There are 5 ways to turn a row about zero (a turn may also mirror it). The second row of each pair is the first, turned, with some noise. The first 50 pairs use one turn. New pairs use 3 turns, one after the other, and a turn may come again.
Some pairs, each with its turns in order after it:
[  9.6  23.1 -18.6   1.5   3.0   9.0  39.6   5.8 -10.0]
[-27.8   4.5   7.2  -9.6 -10.0   3.5 -40.7   8.8 -12.5] | A

[ 11.8 -26.1   2.3  48.5   8.3   6.8 -27.2   9.1   6.9]
[ 26.1 -18.9   4.4  -3.6 -30.3  -1.2  32.1   1.2  36.2] | T

[  3.6  16.6 -23.2   7.4   1.5  25.4  12.0 -16.1 -17.7]
[ 10.4  -0.9  30.3  15.1   2.9 -14.3 -23.5 -17.9  -0.1] | T

[ 25.0   2.0   6.5  -8.7   9.4   2.5 -10.8  12.2  30.6]
[-23.1  -5.4 -18.5   7.1 -10.4 -18.8  15.7 -17.1  11.2] | A

[ -6.4   9.9  -9.2  34.6  -1.7 -19.2  27.1   2.8  -1.5]
[  3.9   7.2  17.7 -32.4  -7.8  16.6  26.4  -8.9   4.9] | W

[ 15.5   0.3  10.4  10.1   6.0   2.9  13.8  21.3 -21.5]
[ -8.7   8.4 -25.7  20.5  11.8 -14.7  -0.8   3.6 -11.5] | N

[-12.7  -4.2  -8.0   8.1  14.1  -0.7  -4.7  35.4 -37.3]
[  4.5   3.5 -11.0  46.8 -22.9 -14.2  12.1  -0.8  -5.6] | T

[ -8.2 -19.6 -12.9   5.7 -24.4 -13.1  -2.9  -3.1  11.7]
[ -3.7  -8.1   3.1 -19.4 -14.3   2.8  28.0   4.1  -3.5] | E

[  3.1 -21.2  -9.3  15.0 -22.4 -11.0 -27.0 -27.1  14.4]
[ 18.5  11.9   2.9 -11.5  -8.8 -17.4  41.3  20.2  -4.1] | A

[  2.0  17.8  23.5  -3.9  -6.9  18.9 -23.0  18.1   1.2]
[  6.1   1.1   7.4  13.4   5.1 -18.6  -6.6 -23.3  29.2] | A

[-10.4  -1.8 -14.0   4.4  10.2  -8.1  32.0  -5.4   0.0]
[-20.2  -7.4   3.6   8.4  -2.1   2.7  23.3  20.9   6.3] | N

[ -4.5  -8.0 -10.7 -14.2  -7.1 -25.8  -4.5 -13.9  -2.2]
[  9.4   5.8  17.4   9.2   5.0   9.8 -20.6 -20.3   5.5] | W

[ -6.1  -7.6 -18.3   4.3 -14.0  14.1  -1.9  13.9 -20.3]
[ -2.3 -27.5 -22.9   1.3  10.5   0.0   3.2  -9.6   1.5] | N

[ 12.0   4.9  11.1  13.6 -16.1 -13.7 -32.9  27.0  18.9]
[  1.3 -11.1  19.8   5.1 -35.5   8.7 -13.1  29.8  -7.6] | W

[-12.0   2.0  16.1  28.5  -9.8  24.1  12.6  -3.9  11.5]
[ -3.3  -8.5   9.1   3.0 -21.1 -20.3 -13.0  22.2 -20.7] | E

[-13.1  13.9  30.1  -5.3 -26.3 -33.0  -5.7  12.9 -11.1]
[-17.5  18.5  -9.2   9.3  17.7   0.8  15.0  45.6  -9.0] | T

[  8.3  27.7  17.7  10.9  11.1   9.0 -16.4  -5.4  -0.2]
[ -3.9 -15.5  -5.9  18.3  24.2 -18.5 -14.7   8.8  -2.6] | E

[ -6.9   4.9   1.4   8.4 -17.1   2.7   2.7 -21.4  -6.3]
[  8.6   3.7  18.4 -12.9   6.7  -2.6   0.9  21.3   3.9] | A

[ 37.3 -22.9  24.7  -3.4  16.2  14.1  -8.4  -9.7  22.8]
[-25.1 -12.6  -5.4  -5.3  20.7  -9.1 -21.8  40.5  15.8] | W

[ -3.2  17.6 -23.8  13.7  -6.5 -19.1  14.4   2.1  -3.9]
[-14.9   7.7  15.6  13.4  17.8 -15.9  13.1 -12.3   7.4] | T

[-4.0 -4.5  4.1 26.9 -3.9 -1.9 32.2 18.9 13.8]
[ -2.1 -14.6  18.7 -21.5   2.5   5.9  37.5   6.7   5.4] | W

[ -5.4  18.5  -7.0   3.3  -8.8  11.6   3.2 -54.8  -3.3]
[-11.6   7.2   8.5 -52.4  12.7   4.0   5.4  17.2  13.9] | N

[-21.0   4.2  12.5   0.9 -12.8  10.6 -24.7 -12.8 -23.5]
[32.1  2.7 24.7  3.6  6.0  2.2 -1.5  2.8 19.6] | A

[ 4.3 18.3 -4.5  8.6 25.3 10.6 36.6 -6.8 24.6]
[-14.6  19.9  17.7  13.3  24.2  21.6  20.1  24.8   2.2] | N

[ -9.1  -7.2  27.5   5.7 -37.1  15.4 -22.9 -11.9  -9.7]
[36.4 19.6 -2.8 12.1 -1.1 -7.9 -5.5 33.8 -8.4] | W

[ 11.8  -9.1  20.2 -15.5   4.9  -3.3 -13.4  12.4  -8.1]
[  0.9 -12.5   8.5  21.3   4.4   0.8  10.4 -22.4   3.7] | A

[  6.7 -10.8  17.3  20.4  36.8   8.6  -4.2   2.7  12.2]
[-14.9 -16.3 -18.7 -15.8  -4.6  -6.1   2.7  18.6  30.8] | W

[  9.2   8.0 -37.1  19.7 -35.0  -2.6   3.7  10.3 -10.0]
[-25.3  10.4  -1.6 -41.0   4.6 -11.1  10.5 -12.3 -25.1] | E

[ -9.9 -11.2  -4.9  10.5  -4.8   2.0 -10.7  -1.0  20.8]
[-12.8 -10.7   7.6  -0.7  -6.2   4.2  13.7  16.4  -2.0] | E

[ -1.9 -27.1 -16.6 -21.7 -38.7  -7.1  -6.5   7.4 -25.1]
[ -4.5 -36.8 -27.9 -10.4 -29.8  -0.3   2.6 -19.6 -14.7] | N

[-19.4   2.2 -21.2   6.6   5.8  34.5  -6.7   7.3  14.1]
[ 18.7  16.3 -20.0 -25.2 -12.2  -3.7 -18.9 -14.7  10.2] | A

[ 27.7  -5.5 -28.7  13.9  21.9  21.1   7.0 -23.0   8.4]
[-46.4  23.8 -11.8  -3.0  13.9   6.4   4.8   5.0  19.9] | W

[ -8.5  -9.9 -24.4  -9.4  -4.3  18.3  -7.5  -2.6  16.2]
[-9.9  2.6 24.5 -8.5  2.0 20.7  9.0 10.9 -8.9] | E

[ 23.4  12.8  19.0 -26.2   0.3  -2.1  -2.8  14.5 -25.3]
[ 16.5  27.2 -15.5  18.7  22.7  -9.0  -0.6 -21.2   2.3] | E

[  5.3   1.6  -8.2 -34.4 -37.7 -17.6  -8.5 -30.5 -20.3]
[ -8.0   7.1  29.1   8.3  31.2  40.1  -7.3  16.0 -25.3] | T

[ -3.2 -24.2   1.2 -20.1   9.2 -14.6  33.2 -17.1 -14.3]
[ -7.5  -9.4  -2.6  -1.6 -24.9  -5.3  22.3  35.5 -16.0] | N

[ -3.2 -32.9  -6.1 -50.4 -36.6  17.0  -6.1 -35.4  -5.1]
[ 15.7  23.7   6.4  50.4  49.7 -13.9 -21.8   0.7  -8.3] | W

[-25.6   0.1  -2.9 -24.7  -0.9 -12.6   5.1  31.4  -8.3]
[-19.9  23.1 -22.3  17.6  -6.9  -0.3   8.1  -1.6 -25.4] | T

[ 25.0  -3.2 -12.5  23.1  19.7   1.5   5.3   1.7 -12.1]
[ 15.6 -25.0   1.7  15.9   3.6  -9.4   5.9 -16.5  17.9] | T

[ 10.9   7.6 -13.5  -3.5  15.5  33.8  27.3  -2.8 -27.3]
[  2.0   0.3 -26.5  -4.8  34.1   0.4  26.2  23.4 -11.4] | N

[ 23.9 -16.2  17.6  -7.2 -22.6   6.6 -16.5  -1.2  -4.6]
[  2.1  -5.2  23.9   3.7   1.3 -22.1  24.1 -17.6  -2.1] | A

[  3.8  42.7   7.1   1.6 -15.3  14.1  21.7 -21.1   2.2]
[  1.3  14.5  20.3 -11.9  29.0 -24.8 -31.2   7.7   3.4] | T

[  0.1  19.9   6.3   9.3  17.2  -5.5 -20.2 -36.7   8.9]
[  7.0 -38.1   2.3  -0.2  23.9  -7.4 -10.9  13.3  13.4] | E

[ -9.8 -27.5   9.5  29.4  -3.5  -9.3   6.1  11.8 -10.5]
[-18.8 -20.9  -0.6  21.5  -2.6 -20.3 -21.5  10.1  -1.6] | N

[  6.0  17.1   3.9 -10.1 -23.4  -2.7   9.2  -4.3  15.9]
[  4.5  -8.8  17.8   1.7   1.5 -16.8  11.2 -20.0  -9.6] | E

[ 25.6   8.2  -9.8   2.2   7.8   7.6 -19.0   3.8  -1.3]
[-24.1   6.7  -7.5   0.1 -13.9  -5.3 -14.5   7.3  -4.4] | W

[-15.3  -4.4   3.5 -43.6  -5.9  -4.6 -32.4   1.3  24.2]
[ 28.0 -38.8 -20.6   5.9  -3.6 -22.2  15.5  -6.6  13.2] | A

[  7.0 -29.7  -2.3   1.9   1.4  -7.3  -1.9  27.2 -13.0]
[ 11.1 -11.5 -15.3  16.2 -11.9   3.0  28.7  -6.3 -14.9] | T

[ 18.5 -23.6  -8.8   1.9  -6.3  -8.6 -15.9 -26.6   4.0]
[ 11.5  -3.3   6.4 -22.7  10.9  -4.1  21.3  18.8  21.6] | E

[ -0.8  -1.3 -16.8  28.7  18.0  -1.0   2.3  -1.8 -11.6]
[-10.6 -11.2   9.7   6.7  23.8 -23.6   9.2   3.7   6.3] | N

New pairs, each followed by its turns in order:
[  5.5 -12.4  15.2 -14.8  -7.6  -4.9  28.9  -3.1  11.0]
[  0.4   3.7  13.7  36.4   2.5  -1.4 -11.3   5.3  -5.6] | N E T

[-22.0   6.0   0.6  24.6  12.6  13.2  28.4  -6.8 -19.3]
[ -3.4  -3.4  -8.9 -17.2  -4.8 -23.8  35.1  16.1   6.6] | A A A

[  5.1   1.6   2.3   4.6   9.3 -30.0  -4.8   3.3  -7.2]
[  8.4 -12.3   2.1   6.0  -8.0 -10.1 -14.3  -1.8 -23.2] | E A A

[-15.7  -1.5  43.7   8.6 -14.2  20.4  29.9  -6.7 -30.1]
[ 51.8  29.8  18.6 -13.4  21.8   9.8   1.4   1.0 -11.4] | W A A

[ -1.1   9.3  -6.8 -34.4  -5.6  36.2 -31.7  25.3  35.1]
[  1.8 -40.1  11.7 -24.0  44.8 -28.8   6.3  19.7  13.2] | N A A

[ -2.2 -21.1   5.9 -10.5 -12.1  -5.1  -9.5   4.6  -0.2]
[  0.1   6.2 -17.3   7.3  10.0   1.3  -8.7   8.7 -15.1] | N T N

[ -4.1 -10.7 -21.7  14.6  20.1 -18.5  12.3  -8.3 -27.9]
[ -9.4   2.5 -19.5  -3.8  19.6 -37.8  12.3 -10.5   8.1] | A T E

[ -0.7 -26.7 -14.5  26.1 -29.5  -1.8   6.1   7.3   2.5]
[  9.4  -6.3 -17.1 -10.7  -6.8  24.0  32.2   5.6 -13.6] | N N T

[ 14.4   5.5 -12.9 -15.1 -22.3   5.6  -9.9 -17.6  -1.7]
[-15.0   3.4  -1.0  -2.9 -10.8  21.8 -12.0  23.2   7.0] | E E W

[-29.4  24.8 -13.8 -18.1 -27.3  21.1  -5.9  11.6  24.7]
[ 17.8 -35.0 -13.8 -25.5 -14.9 -23.7   0.4  25.1 -16.2] | N E W

[  5.1   5.2 -13.0 -19.1   4.8 -44.7  -2.4 -11.8 -17.1]
[-20.0  15.4 -15.3   9.5   7.9  11.8  22.8  16.5 -33.9] | T E E

[ 13.5  -0.5  11.3  -3.8  16.7  32.5   5.1 -26.3   6.5]
[-20.0   4.6  38.6 -16.5   3.5   0.7  -4.1   1.2  17.1] | W T T

[ 30.8  35.0  -3.8 -28.4  14.6   7.3  13.9 -13.6   9.9]
[ -3.4  34.6  23.5 -15.9 -16.7  22.2  11.7 -15.1  24.3] | T W T

[-26.8  11.7  -9.2   5.9   0.9  58.8  30.0   6.5   7.0]
[  9.9  48.2  -9.8   3.4 -32.9 -30.2  -5.9  23.5  23.8] | N E T

[ 11.1 -14.9  25.6 -23.9 -10.1   1.9   5.1 -15.8 -13.4]
[-23.2  12.6  -3.0   4.1   6.3  11.5  -9.4 -33.0 -15.3] | A E N

[ 10.7 -12.0   3.9 -37.1   3.0  23.2  32.0  -0.8 -14.7]
[  8.3  13.6   1.2 -23.3   8.5 -12.1  10.9  44.0 -20.4] | T A W

[ 10.8   0.3  29.8  26.6  13.7   5.2  -6.2  12.5 -23.1]
[ -4.7  41.8  -7.6  -2.3   1.1 -17.7 -18.8   8.7  -4.6] | N A A

[  4.2  -8.8  13.7   0.1   6.1  -6.1  -7.3  12.9 -35.3]
[10.3 22.0  5.3  2.0  0.2 26.2 -6.5 15.5 13.1] | A A N

[ 21.4   4.1   6.5 -20.6  14.0  36.8 -11.9   2.5 -24.0]
[  0.3  19.5   8.6  28.2 -24.4  15.7  13.8  23.4 -16.9] | A A N

[-18.6 -12.6   4.1  31.2  28.0 -14.4   0.9  16.8 -24.5]
[31.1 15.5 19.0 17.7 19.9 -5.5 30.0 11.4  0.6] | A N N

[ -9.4   2.7   4.0   8.4   2.1 -15.5 -14.4 -18.8   3.9]
[  3.9  -8.0  20.1  -8.4  -8.1  10.0  -8.9   6.7 -12.6] | E A A

[28.6 -2.2  3.1 29.3  1.7  8.2 -9.7 -8.6  8.2]
[ 11.5 -27.3  -7.7   8.2 -15.2 -13.4   3.5   4.5  22.3] | T W W

[ -1.9  56.5  16.6  -0.5 -29.7  -7.8  31.8   9.1  -5.8]
[ -4.9  20.1 -49.1 -17.7  21.4 -18.2  -2.2  38.6   8.7] | W T E

[  8.8 -11.3  12.0 -31.3 -17.7   7.0 -10.0  27.5   4.4]
[  8.5 -15.5  -0.1  15.8 -18.0  14.3  -4.3   7.4  37.2] | T E A

[-26.8   8.6 -11.4   7.8  11.4   5.2  -2.2   5.0  -4.4]
[ -1.0  -3.3  20.2   2.7  18.6 -14.9  -2.1   5.3  10.0] | A T E

[  6.7 -13.8  17.8   8.6  19.2   2.2 -12.0  23.8  -3.4]
[ -2.6 -22.0 -22.3   6.9  10.2   9.6 -11.8 -16.3  11.1] | A N A

[ -4.5 -21.2  -6.2  13.3  24.0 -28.7   2.2   1.6  42.4]
[  7.8   0.4  18.5 -16.6 -16.3  15.2  46.3  20.2 -13.2] | W A N

[ -4.6 -20.7   6.3  10.8   4.1  -9.9   5.6   6.7 -12.1]
[ 10.7  -8.4   3.2   4.9   9.1  -9.2 -21.4 -10.2   2.8] | E T E

[  6.3  15.7  -2.1  27.9 -18.6 -14.2   4.0  -3.6  14.3]
[ -8.3   4.1   9.8  10.0 -26.4 -18.1  -4.8   0.7 -20.3] | E T T

[  8.5 -16.8  18.9  -1.1 -20.9 -16.9  -0.8  22.0  13.2]
[-22.0   2.5  24.0   2.7  -4.5 -19.8  18.3 -14.8  -7.2] | W T W

[ -5.1  -6.9  24.3  -3.7  -5.9  -5.6  12.3 -31.4  13.7]
[-13.4  25.6  14.0 -17.5  -9.2  -3.4 -22.6  -2.8   7.0] | T E A

[ 20.9  19.0  -9.4 -36.8  -1.8   3.6   8.8   5.9  13.0]
[-41.7 -23.6  -4.0  12.4  -3.1  11.0  -0.6  -1.0  -1.9] | T N A

[-17.5  20.9  -3.1 -38.1  12.9   4.2  16.1 -20.6   1.8]
[ 14.7  19.1  23.4   3.6   5.7 -14.3  10.2  -7.5 -39.8] | W A E

[ -4.5  -2.1   2.9  -2.9  -6.5   3.1 -11.6   4.3  -5.0]
[  3.4  -0.5  -6.1  -0.4 -11.4   8.1   0.6   6.5   0.4] | N W W

[-24.3   6.6 -31.9 -13.5  -6.3  -9.4  22.2   6.9  32.3]
[  2.8   2.2 -22.0   1.7  -4.3 -19.2  14.4 -52.8  -2.6] | T A A

[  3.7  17.2 -51.9  14.9   3.6 -12.0  34.2 -16.5  12.0]
[ -5.2  -8.0  33.5  36.0 -12.4 -22.0 -40.1 -15.2 -10.4] | A E T

[  3.4  24.6   4.1   5.3   7.0 -20.3  -8.7 -34.9  36.2]
[ 21.5  -0.8   9.0 -16.3  34.2 -16.7  23.6  21.6  21.9] | A W W

[-35.9  20.3  22.8 -13.2 -10.4  -5.8   0.7  -5.1  25.8]
[ 15.5  -9.8 -13.9   9.8   3.9 -41.6  19.8  16.2  -4.7] | W N N

[-10.7  -7.0  -9.2  21.7  11.7  22.2 -17.2  22.2 -27.1]
[ -7.1  -5.6  -2.1 -28.2 -35.8   4.2   8.8  24.4  -5.9] | W E N

[ -5.4   5.0   4.9   3.9  -1.8 -10.7 -19.0   9.0  -6.8]
[19.3 -9.3  1.9  8.7  0.6 -2.4  3.1 -4.0 -5.6] | N N E

[ 13.7   8.2 -27.3  14.0  -0.9  14.9 -33.9  -5.8 -22.8]
[-15.7 -25.6  11.9 -29.5  18.5  -7.2  -2.2 -19.5  23.7] | E T N

[-29.8 -17.1  -6.7   8.5 -21.9   6.2 -10.5   4.9   0.9]
[ 11.1  -9.7 -20.5 -11.9  -7.0  -9.4 -13.6 -19.7  19.0] | E W E

[ 32.9  -3.0  16.6   1.3   4.2 -20.9   1.7 -19.7  11.3]
[ 19.2  32.0  14.4  15.9   0.0  -4.8   1.6  13.9 -17.8] | A E W

[-28.9  -0.1   4.6   6.2  12.9 -10.0  12.0  -7.3   6.0]
[ 16.9  18.7 -13.0  10.3  -1.3   1.4 -19.0   0.4  -7.8] | W N E

[-27.6  28.7 -12.7 -41.4   1.3  -8.9  16.6  -1.9  11.4]
[-13.1 -12.7 -43.3  30.8  -3.4  16.3   6.8  -2.7 -21.6] | W N T

[ 10.6   2.5 -19.4  39.3 -22.2  19.1  -1.4  -2.2   8.3]
[ -3.0 -21.1   2.3 -10.0 -13.2 -32.2  19.7  -2.0  31.2] | T E E

[  3.1   5.9 -24.1   4.1  -3.6 -49.3  -3.1   3.8   5.6]
[ 42.9  -7.3  -4.4   4.6   7.7  26.7   0.7   6.4 -19.6] | E T E

[ -3.5   1.2  -3.4 -19.8  -3.2 -16.5  -7.1 -29.5  -2.3]
[ 22.1   2.8 -19.2   4.1  13.3 -14.9  18.8   6.1   6.4] | N T N

[ -1.6  -4.1   5.8 -18.8 -17.8   5.1   4.5  -5.6   1.6]
[ -6.5  13.0   6.8  12.5  -5.7 -17.6   7.7  -1.9   7.8] | W N N

[-28.2  19.7  15.3   3.1  -6.0  -1.3   2.8   3.9 -18.8]
[ -6.6  -6.5  20.6  -5.3   5.4  20.5   6.6 -22.6 -14.9] | A T N

[-27.2   5.1 -20.0  38.5  -3.1  -5.9   3.7 -11.0   0.6]
[ 24.4 -40.1   6.3   8.2  14.0  13.3   2.0   0.0  -6.3] | E A T

[-12.4  21.4   1.3  -3.0  -4.3 -17.2  -7.7 -34.9  -9.8]
[  3.5  21.2  -9.8 -10.1   5.5  22.4  -7.7 -28.8  18.6] | A A W

[  8.6   4.2  10.0  -1.2   1.3  -3.6 -19.2  -9.1 -44.1]
[ 10.4  15.6  28.1  -6.0 -21.6 -22.3  25.6  -1.2   3.4] | N A W

